Every row belongs to one group in each of 3 separate groupings. Each group adds its own fixed numbers to the row, and there is some noise. The rows also spread widely along 11 directions, which tell nothing about the answers.
(in the rows, 128 means zero)
Some rows, each with its group in each grouping after it:
[114 129 106 121 108 122  86 127 121 114 103 111  91 121 162 111 137 161
 165 120 157 168 149]
V Z_900 zifez
[157 104 156 101 115 103 126 149 135 101 117 199  86 101 151  67 101  75
 132  74 153 136 124]
W Z_365 moz
[115 111  87 111 115  81  82 141  77  98  99 145  84 154 165 103 131 109
 173 117 128 133 116]
W Z_432 Reze
[108 187 110 134  87 114 132 113 123 145 113 154 152 156 139 118 114 132
 123 107 110  96 178]
V Z_267 zifez
[103  92 104 162  84 159 120 110 107  57 112 184 101 114 113 125 135 137
 161 127 144 208 113]
Z Z_265 moz
[ 95  66 123 114 130 135 115 126 151 119 113  75 151 130 112 162 141 111
 123  87 138 158 114]
Q Z_237 zozeg
[119 107 132 120 129 159 133 133 111 148 136 123 152 114  95 111 155  88
 121 113  80 107 117]
Q Z_432 Reze
[ 97 150 104 188  88 181 133 103  94  50 116 138 151 117  82 125 166 115
 169 153  93 153  91]
Z Z_267 zozeg
[160 144 126 130 104 148  95 138 121 117 116 143  80  80 143  87 126 149
 125 110 131 174 192]
W Z_365 Sig
[153 158 188 140 111 114  81 109 116  97  95 161 181 120 110  56  82  83
 109 118  97  83 189]
W Z_900 Sig
[106 159 139 171 107 170 133  97 144  81 123  95 208 115  70 141 143 139
 105 117 100 137 143]
W Z_237 moz
[115 101 120 151  90 141 190 128 140 107 102 213  98 136 108 130 137  68
 143  88 117 158  69]
Z Z_265 Sig
[ 98  51 193 165  95 143 149 140 166 122  76 121 131  76 125 115 109 107
 139  76 137 197 142]
Z Z_265 zifez
[128 148  91 124 128 145 121 110 121  98 143 135 144 144 100 137 165 133
 101 124 114 125 108]
V Z_432 zifez
[155 158 140 113 110 156 117  92 129 131 147 206 115 112 103  87 126 103
 103 108 116 136 155]
V Z_237 zozeg
[117  99 144 168  80  93 123 190 125  61  70 150 142 123 143 123  93  99
 129  82 133 151 149]
W Z_365 zozeg
[129  97 158 160  70 172 164 134 103  56 144 196 194 102  78  89 138 103
  94 132 115 114 108]
V Z_267 zifez
[128 154 175 153  61 132 111  94 113  93 117 205 149 109 123  58  72 117
 141 116 131 133 184]
Z Z_432 Reze
[116 137 144 128  96  99 105 113 132  94  93  90 156 136 153  98 111 123
 167 101 146 102 142]
W Z_432 Sig
[139 118 143 152 110 156 125 158 157  49 123 117 163  94 102 124 138 138
  79 111 156 176 121]
V Z_900 zifez
[118 189 117 147 101 166 155 101 136 121 145 109 167 125 102 121 164 140
 131 123 103  98 116]
V Z_432 zifez
[138  88 146 142 149 183 111 150 111  83 128  91 143  77  85 106 187  92
 134 126  93 146  96]
V Z_365 zozeg
[133 147 102  92  83 146 157 120 150 139 157 179  83 108 150 106 124 135
 140  85 168 144 121]
Q Z_432 moz
[ 80  83 138 190  74 132 108  98 118  66  90 144 186 143  93 142 114 126
 125 122 115 175 149]
W Z_365 Reze
[111 113 148 113 121 131  70  44  86 117 127 174 146 144 115  65 129  99
 180 134 111 103 145]
V Z_365 moz
[126 162  71 132  93 157 179  92 149 105 155 164 132 157  97 161 157 119
 105 107 119 121  84]
W Z_365 Sig
[ 92  68 125 148 137 151 115 151 105 105 101  75 159 123  98 145 180  95
 155 115  84 130  98]
V Z_365 zozeg
[ 66  89  89 145  52 111 169 140 125  75 110 143 138 176 149 160 118 124
 176 100 161 143  77]
Z Z_265 Reze
[118 135 107 117 125 150 130  82 136 118 139 139 176 169  88 145 153 104
  96 117 100 101 113]
V Z_265 Sig

New rows, each followed by its group in each grouping:
[106 137 128 156  75 139 151 100 125  84 125 164 151 138 111 120 115 130
 140 116 137 136 120]
Z Z_237 zifez
[107  97 103 150 138 114 142 193 138  83  77 108 110 118 126 159 151  98
 115  83 120 186  90]
Z Z_267 zifez
[115  88 161 137 118 145 111 111 142  83 116 122 188 112  94 114 133 114
  86 110 129 147 137]
V Z_267 zifez
[138 105 119 152 115 134 164 206 158  82 114 143 144 114 112 158 125 107
  56  75 135 166 116]
Q Z_365 zifez
[139 135 179 170 106 118 126 155 148  77  79 196 138 100 118  78 100  86
 121  77 132 172 152]
V Z_365 moz
[139 115 114 117 125 156 134 143 115 111 138 158 118 104 109 110 162 111
  97 115 114 143 116]
V Z_267 zifez
[110  89  89 114  84 134  79  89  84 115 120 126  83 127 156 112 139 167
 185 134 148 158 160]
W Z_365 Sig
[138  66 125  99 134 126 132 131 111 115 124 202  66 118 131  99 136  67
 130 100 127 158  80]
Z Z_265 zifez
[128 183 131 161 102 150 120 107 104  74 119 139 158 132 104  90 151 107
 169 137 106 109 111]
V Z_237 zozeg
[ 92  70 134 137  97 123 116 131 115  56 113 131 186 145 107 130 129 125
 135 109 151 135 116]
V Z_237 moz
[116 144  78 126 146 127 128 138 123  88 129  96 171 157  97 168 164 110
  71 116  91 107 101]
W Z_267 zifez
[116 172 101 154  87 114 126 131 128 110 107 128 139 146 140 138 112 148
 119 105 120 126 168]
W Z_365 zifez
[118 172 100 127  90 120 138  80 158  78 131 185 125 162 122 137 107 109
 128  95 157 142  95]
Z Z_432 zozeg
[120 124 134 133 119 116 100  94 155  96  97 167 175 161  94 138 111 102
  76  97 127 143 149]
V Z_900 Sig
[140 118 138 117 133 179  87 122 122  96 137  72 171  86  96 107 164 147
  92 131 117 141 166]
V Z_267 Sig
[102 144 106 116  76 161 129  83 137 140 144 108 154 139 126 145 118 165
 133 116 133 114 172]
Z Z_265 Sig
[112 113 108 132 105 169 125  75  84 107 145 142 108 119 104  93 180 113
 184 149 104 141  80]
W Z_237 Reze
[126 134 147 120  82 178 146 134 148  79 174  82 205 105 108 121 116 148
  90 117 145 101 140]
Z Z_265 Reze
[107  70  84 120 129 133 128 148  69  95 139 111 161 156 101 149 172  95
 120 132  77  70  78]
W Z_365 zifez
[129 111 179 119  90 138 105 157  88 112 122 134 184  95 125  63 110  99
 131 117  99  65 183]
V Z_267 zozeg
[136 156 131  99 106 136 136 103 142  90 159 151 174 153 114 116 104  86
 103 104 131  67 110]
Z Z_265 zozeg
[128 125 150 177 123 154 115  88 128 110  87 168 159 122  71 120 137  85
  94 119  66 161 154]
W Z_265 Sig
[132  87 157 151  53 152 139 103 106  77 131 211 126  96 123  73 109 120
 132 129 142 152 133]
W Z_265 zifez
[131 116 134 103  80 105  94 134 105  85 140 114 171 136 150 104  84 160
 101 115 162  86 185]
W Z_237 zifez
[128 152 139 141  73 140 133 107 136 130 112 191  93  98 150  78 103 130
 144 106 150 175 166]
Q Z_267 zifez
[ 90 120 105 114  67 137 152 118 123 158 140 108 145 143 150 139 119 162
 150 105 145 105 156]
Q Z_237 zifez
[115 148 131 198  88 158  82  82  91  20 103 158 173 130  84 100 132 125
 156 162 121 176 133]
Q Z_237 zozeg
[ 89  61 109 139  71 127 133  97  94 109 111 208  99 135 128 116 125 114
 174 106 129 156 118]
W Z_365 moz
[128  72 103  97  98 129 133 152 150  87 144 137 106 122 148 142 131 151
  99  86 193 171 112]
V Z_365 zifez
[141 132 101 114 127 150  72 113  78  54 156 104 160 130  99 115 151 132
 112 155 112 101 128]
W Z_237 zozeg
[ 79 140  92 148 115 125 137  60 150 139 102 140 144 173  98 170 142 108
 122 103  94 140 104]
W Z_900 zifez
[136 185  77 105 107 140 107  89 151 128 136 130  83 139 152 125 145 169
 144 108 167 165 151]
V Z_365 Sig
[131 157 139 109  84 117 126  74 152  87 138 159 168 166 139  92 100 117
 135 110 171  94 128]
V Z_265 Sig
[ 92 141  92 129 115 110 154 188 139 146 101  69 136 151 148 163 140 118
 143  81 119 125 121]
Q Z_237 Reze
[156 138 124  77 160 121 115 132 130 111 136 178  91 121 126  88 126  63
 124  90 128 112  89]
Z Z_900 moz
[146 175 129 130  98 135 122  95 121  46 147 151 147 139 125  76 135 131
 145 137 169 116  97]
V Z_237 zifez
[100 123 109 130 101 123  83  91 107  56 131 132 200 170 103 136 122 152
 116 128 146 121 151]
V Z_237 moz
[134 149  88 128 117 157  80 111  70  80 142 167 117 134 108  91 164 126
 144 164 106 138 119]
V Z_900 Reze
[ 99 123 159 180 110 132 123  81 123  80  83 151 170 142  97  94 131  71
 173 130 106 136  84]
Q Z_900 zifez
[110 117 149 141  94 145 144  66 124 117 115 157 137 139 121  80 135  79
 201 117 127 113  87]
Q Z_365 Sig
[121  84 142 124 117 143 111 107  87 117 129 163 158 124  96  96 145 101
 121 127  91 100 127]
V Z_432 zifez
[137  80 189 151 115 139  81 136 112  43  91 127 184  98 102  70 124  97
 131 127 133 138 135]
V Z_900 Sig
[158 179  81 100 135 151 107 151 104 111 167 118 151 131 108 131 157 154
  60 129 102  85 154]
V Z_432 zifez
[112  44 164 108 106 131 110 187 108 148  90 126  95  68 159  82 116 107
 175  87 135 151 160]
Q Z_900 moz
[154 120 116 113 158 128 142 165 136 127 100 151  76 100 120 111 165  61
 105  84  96 157  92]
W Z_267 Sig
[112 121 149 162  84 113 118 145 113 134  69 198 103 107 144  89 107 116
 135  95 115 178 190]
V Z_267 zifez
[132  90 146 148 135 116 130 122 141 111  80 193  82 113 120 106 135  62
 119  89 109 196  97]
W Z_265 zifez
[145 171 133 134 117 132 106 194 143  81 107  97 144  94 138 112 127 130
  96  96 133 146 169]
V Z_267 zozeg
[147 110 136 104  91 163 129 112 117  84 167 152 173 121  98 103 134 135
  93 123 148 102 136]
V Z_237 Sig
[126 117 183 184  81 177 143 143 124  93  94  99 170  68 105  85 138 115
 148 122  95 138 152]
W Z_265 Sig
[ 95 113 112 119  96  75 146 132 153 113  95 150 126 170 155 150  94 107
 134  66 157 125 111]
Z Z_432 zifez
[143 113 134 114  62 135 160 150 142  82 144 203 116 109 144  90 109 127
 116  99 184 136 110]
V Z_900 zifez
